The rows come from 4 hidden closed curves, with some noise, and rows from the same curve form a group. Each curve winds through 6 dimensions. The rows are also pushed far along 4 directions, which tell nothing about the answers.
In the rows, zero is written as 128.
Some rows, each with its group after it:
[111,139,160,92,132,141,115,103,136,132,111,133,127,135,125,157,119,140,131,149] => tal
[124,138,130,111,113,131,134,118,114,123,115,132,149,125,140,141,131,116,124,141] => dunu
[105,156,158,122,155,131,96,120,179,178,97,147,65,166,120,131,80,167,219,166] => tal
[148,152,138,116,133,128,119,121,145,146,109,129,116,137,145,115,126,128,135,142] => tal
[86,129,109,124,131,119,169,115,92,106,133,149,168,88,116,151,122,130,126,140] => tal
[124,96,105,97,107,139,174,82,167,120,86,89,125,127,134,147,109,102,126,130] => tisur
[144,154,160,122,141,132,79,165,77,129,161,154,150,132,126,102,154,178,116,136] => reg
[93,104,116,127,151,142,150,121,136,113,133,137,126,111,130,147,103,130,145,126] => dunu
[185,136,130,137,127,109,126,138,176,171,102,86,75,159,123,97,122,117,138,106] => tisur
[130,155,152,119,147,139,109,132,100,129,143,153,135,119,139,129,137,150,122,131] => reg
[158,155,152,146,149,138,87,134,153,169,139,135,68,161,118,105,124,162,171,126] => reg
[93,110,123,101,122,139,131,108,117,110,118,133,158,118,138,161,120,133,141,141] => tal
[164,130,142,90,104,143,132,102,163,146,74,94,108,152,153,110,119,121,119,137] => tisur
[116,119,122,107,129,142,149,85,151,124,110,108,121,127,124,152,129,132,135,136] => reg
[131,125,133,104,113,139,132,116,119,120,111,110,143,133,134,118,146,151,113,142] => tisur
[77,119,143,88,123,161,124,89,115,107,114,132,148,132,122,149,136,186,146,175] => tisur
[151,152,152,116,113,122,112,134,148,155,93,118,106,160,132,101,125,135,133,151] => dunu
[91,138,145,113,147,149,136,109,125,126,128,154,119,123,118,154,104,146,152,149] => dunu
[88,110,127,135,138,130,135,118,170,133,111,132,96,139,119,145,89,125,166,139] => reg
[143,110,106,139,102,104,148,116,145,126,118,97,130,125,117,122,138,100,103,108] => tisur
[147,122,118,136,105,121,130,132,111,118,139,119,147,125,121,115,151,116,96,117] => dunu
[110,121,118,113,119,128,157,103,139,125,107,120,133,123,124,158,115,105,137,138] => dunu
[120,128,125,116,107,126,150,121,113,114,114,123,152,122,123,123,136,130,106,145] => dunu
[107,152,157,101,132,150,113,114,120,137,113,152,125,141,134,144,113,150,158,163] => dunu
[133,132,105,139,148,123,147,143,97,131,150,140,140,104,126,127,123,137,152,112] => tisur
[102,150,141,131,137,126,119,135,99,121,138,161,145,115,130,123,133,155,129,149] => reg
[119,151,149,128,142,150,112,127,102,130,150,165,123,123,132,137,122,144,138,131] => tisur
[111,138,133,105,125,147,140,102,111,123,118,133,141,123,129,131,134,162,137,154] => tal
[113,140,141,133,129,127,110,136,140,139,113,145,113,142,139,122,112,133,152,147] => reg
[108,115,111,119,141,147,146,109,131,119,127,135,131,114,139,145,110,131,154,132] => tal
[147,134,138,130,110,114,128,144,130,134,117,117,124,141,119,105,131,118,102,129] => reg
[124,105,122,135,118,136,121,127,154,128,124,115,107,147,123,120,119,130,141,127] => reg
[191,152,151,121,117,138,116,133,148,162,111,118,89,154,140,86,115,119,118,120] => tisur
[155,153,128,135,143,122,125,152,113,140,131,132,130,126,150,125,139,114,134,118] => tisur
[143,110,114,121,115,122,166,103,150,122,115,95,125,119,114,133,127,100,92,111] => tal
[109,137,111,160,136,110,124,167,82,117,160,169,159,103,137,121,130,124,137,123] => reg
[140,125,134,106,121,129,120,110,145,131,112,109,130,137,131,139,135,122,120,133] => tal
[93,92,100,113,120,124,159,104,132,107,118,117,156,107,125,170,114,106,134,123] => tal
[115,120,125,110,110,129,138,110,142,130,95,118,128,135,135,120,116,137,140,148] => tal
[111,139,129,124,136,131,140,127,109,128,135,150,138,116,122,146,114,125,141,135] => dunu
[83,144,128,126,161,147,131,129,59,103,175,182,170,86,126,156,136,167,141,138] => reg
[150,149,140,135,123,113,121,159,100,124,132,141,147,117,142,87,142,128,82,127] => dunu
[138,89,80,148,100,89,186,103,172,110,108,72,134,107,117,135,142,59,72,97] => dunu
[101,132,142,137,159,155,109,125,126,127,157,154,107,134,118,159,121,148,165,131] => tisur
[99,144,151,120,153,159,90,146,97,127,146,169,131,138,140,113,126,199,174,163] => dunu
[117,120,125,111,94,132,130,108,100,102,122,125,169,117,135,125,154,136,91,140] => tisur
[129,111,113,143,129,106,135,142,131,127,142,128,134,115,115,133,113,101,119,104] => tal
[133,155,150,129,122,126,100,136,148,156,103,137,99,161,136,111,117,136,159,155] => reg

New rows. What belongs after each?
[101,104,133,117,123,151,115,112,155,124,117,123,109,151,125,132,114,151,154,147] => reg
[126,129,119,135,122,113,132,116,152,131,113,114,123,131,130,129,138,118,127,135] => dunu
[120,127,134,128,132,138,125,110,136,126,139,137,119,126,120,148,122,119,126,123] => dunu
[118,136,130,123,132,125,125,119,135,126,119,136,134,121,143,141,128,116,128,136] => dunu
[155,150,122,153,123,105,124,147,118,134,140,134,134,121,138,123,145,87,107,110] => tisur
[165,155,113,145,123,97,149,156,76,117,150,143,175,86,144,105,154,89,66,103] => tal
[134,120,130,125,129,153,120,125,119,123,146,132,121,133,124,122,128,147,131,123] => tisur
[139,146,132,143,170,121,127,143,163,164,124,118,79,151,115,139,116,134,189,130] => tisur
[138,123,128,128,116,130,122,134,125,129,132,123,128,139,119,115,132,134,125,130] => dunu
[146,157,150,114,116,131,109,132,117,142,112,138,131,141,147,121,131,123,127,142] => dunu
[140,133,137,99,125,147,131,108,144,143,97,117,114,140,144,123,113,139,146,140] => tisur
[138,137,112,152,127,118,143,139,92,122,160,151,146,97,127,128,130,100,107,97] => tisur
[152,156,160,124,131,127,96,138,136,149,112,120,109,153,146,118,146,137,126,131] => tisur
[152,154,137,119,133,126,117,128,135,144,114,132,123,134,148,112,130,126,130,139] => tal
[118,160,168,120,136,134,100,125,148,154,109,144,95,157,123,116,115,161,153,162] => reg
[153,143,133,149,135,124,106,163,112,134,140,138,123,132,148,83,142,146,123,121] => dunu
[120,135,136,135,135,121,118,126,145,134,122,118,115,141,123,146,142,127,138,134] => tisur
[117,127,112,138,144,124,157,119,117,120,145,133,134,101,118,148,125,117,123,111] => reg
[125,131,115,115,131,146,151,115,85,106,143,140,162,96,144,142,141,129,114,121] => tal
[157,129,123,115,96,123,134,125,125,119,108,104,151,134,142,107,156,111,88,136] => tisur
[161,121,151,110,117,134,114,128,183,148,86,100,90,161,148,100,107,113,113,127] => dunu
[158,168,168,125,125,154,78,145,109,146,129,148,110,156,157,90,146,164,131,139] => dunu
[104,118,102,122,120,123,164,113,106,107,129,132,164,102,127,161,129,103,126,130] => dunu
[112,135,126,134,129,143,136,128,91,111,147,146,145,113,130,126,143,149,123,133] => dunu
[128,134,115,127,128,128,151,114,119,130,126,124,131,118,120,127,131,139,136,131] => tal
[135,143,159,99,117,142,112,113,135,131,95,113,125,146,151,129,145,138,111,144] => tisur
[131,154,148,114,118,141,103,110,131,140,112,135,120,147,144,136,139,135,144,149] => dunu
[108,103,109,145,144,114,151,115,167,127,134,118,105,120,97,146,105,113,138,117] => dunu
[123,136,125,136,123,120,124,142,121,135,128,135,130,139,118,123,126,133,151,143] => reg
[146,138,131,156,139,129,97,152,121,134,158,139,117,135,137,133,143,113,134,104] => tisur
[131,117,111,137,115,137,142,122,135,127,128,119,118,135,123,128,125,117,142,125] => reg
[148,142,149,93,116,143,105,121,100,117,118,125,161,129,160,120,160,143,94,138] => reg
[154,173,153,153,148,130,74,157,100,149,170,171,115,131,139,115,140,137,135,115] => dunu
[131,148,123,161,146,134,119,156,84,130,170,161,130,115,131,114,141,147,145,115] => dunu
[147,145,118,138,129,96,157,131,134,139,119,124,130,110,124,123,123,91,105,115] => tal
[145,154,122,144,155,125,116,166,72,138,166,158,144,112,133,107,138,160,154,116] => tisur
[107,134,157,94,128,146,93,113,137,137,107,140,125,149,143,147,113,153,158,156] => tal
[149,118,103,149,104,96,149,140,116,108,131,98,161,112,135,129,170,80,71,100] => tisur
[130,108,91,167,142,104,150,148,133,136,160,124,114,118,91,132,114,111,156,98] => dunu
[142,126,132,143,129,133,107,140,118,126,151,132,122,131,125,101,140,148,113,115] => reg
[134,115,117,112,123,130,153,114,136,126,108,100,129,127,125,126,130,133,126,128] => tisur
[105,108,118,116,124,142,137,126,113,108,131,129,148,124,125,128,127,150,136,143] => dunu
[123,135,161,92,110,141,89,127,111,120,114,142,155,139,151,126,134,143,109,152] => tal
[117,159,150,132,138,148,106,139,85,128,150,165,134,128,130,114,141,174,141,147] => dunu
[177,112,101,161,112,113,129,152,113,126,158,113,133,119,128,102,146,95,95,76] => tisur
[118,106,117,130,150,114,150,129,131,119,145,117,135,106,104,151,121,121,116,105] => reg
[120,114,120,114,103,133,161,88,143,116,107,116,131,115,127,145,117,96,98,123] => tisur
[77,95,103,99,113,130,180,88,126,84,103,118,179,93,138,168,127,102,98,147] => dunu
[141,131,151,113,120,148,128,101,164,137,104,113,93,147,133,135,116,111,113,126] => tisur
[133,119,134,128,135,127,122,139,146,133,127,127,115,134,128,117,109,125,129,125] => dunu
[110,136,122,129,139,121,131,129,119,120,131,146,146,111,141,144,126,119,132,133] => dunu
[156,147,132,114,95,123,124,135,94,119,116,129,167,123,158,115,153,103,88,129] => dunu
[126,141,149,129,148,132,99,165,99,134,151,157,133,133,126,128,119,145,144,129] => reg
[88,122,122,136,153,125,154,124,133,119,134,143,124,109,108,138,106,142,141,140] => dunu
[139,126,129,116,128,149,149,121,129,116,125,119,130,129,137,135,132,108,108,131] => tisur
[115,132,114,145,138,106,158,126,140,144,124,133,111,116,105,135,101,119,152,121] => tal
[111,127,121,108,120,143,154,100,110,115,119,126,146,115,125,134,135,150,125,144] => tal
[120,125,118,113,105,130,146,97,135,119,106,113,141,126,137,152,138,105,121,137] => dunu
[118,115,129,105,109,148,124,132,94,102,128,132,167,126,140,113,143,154,110,149] => dunu
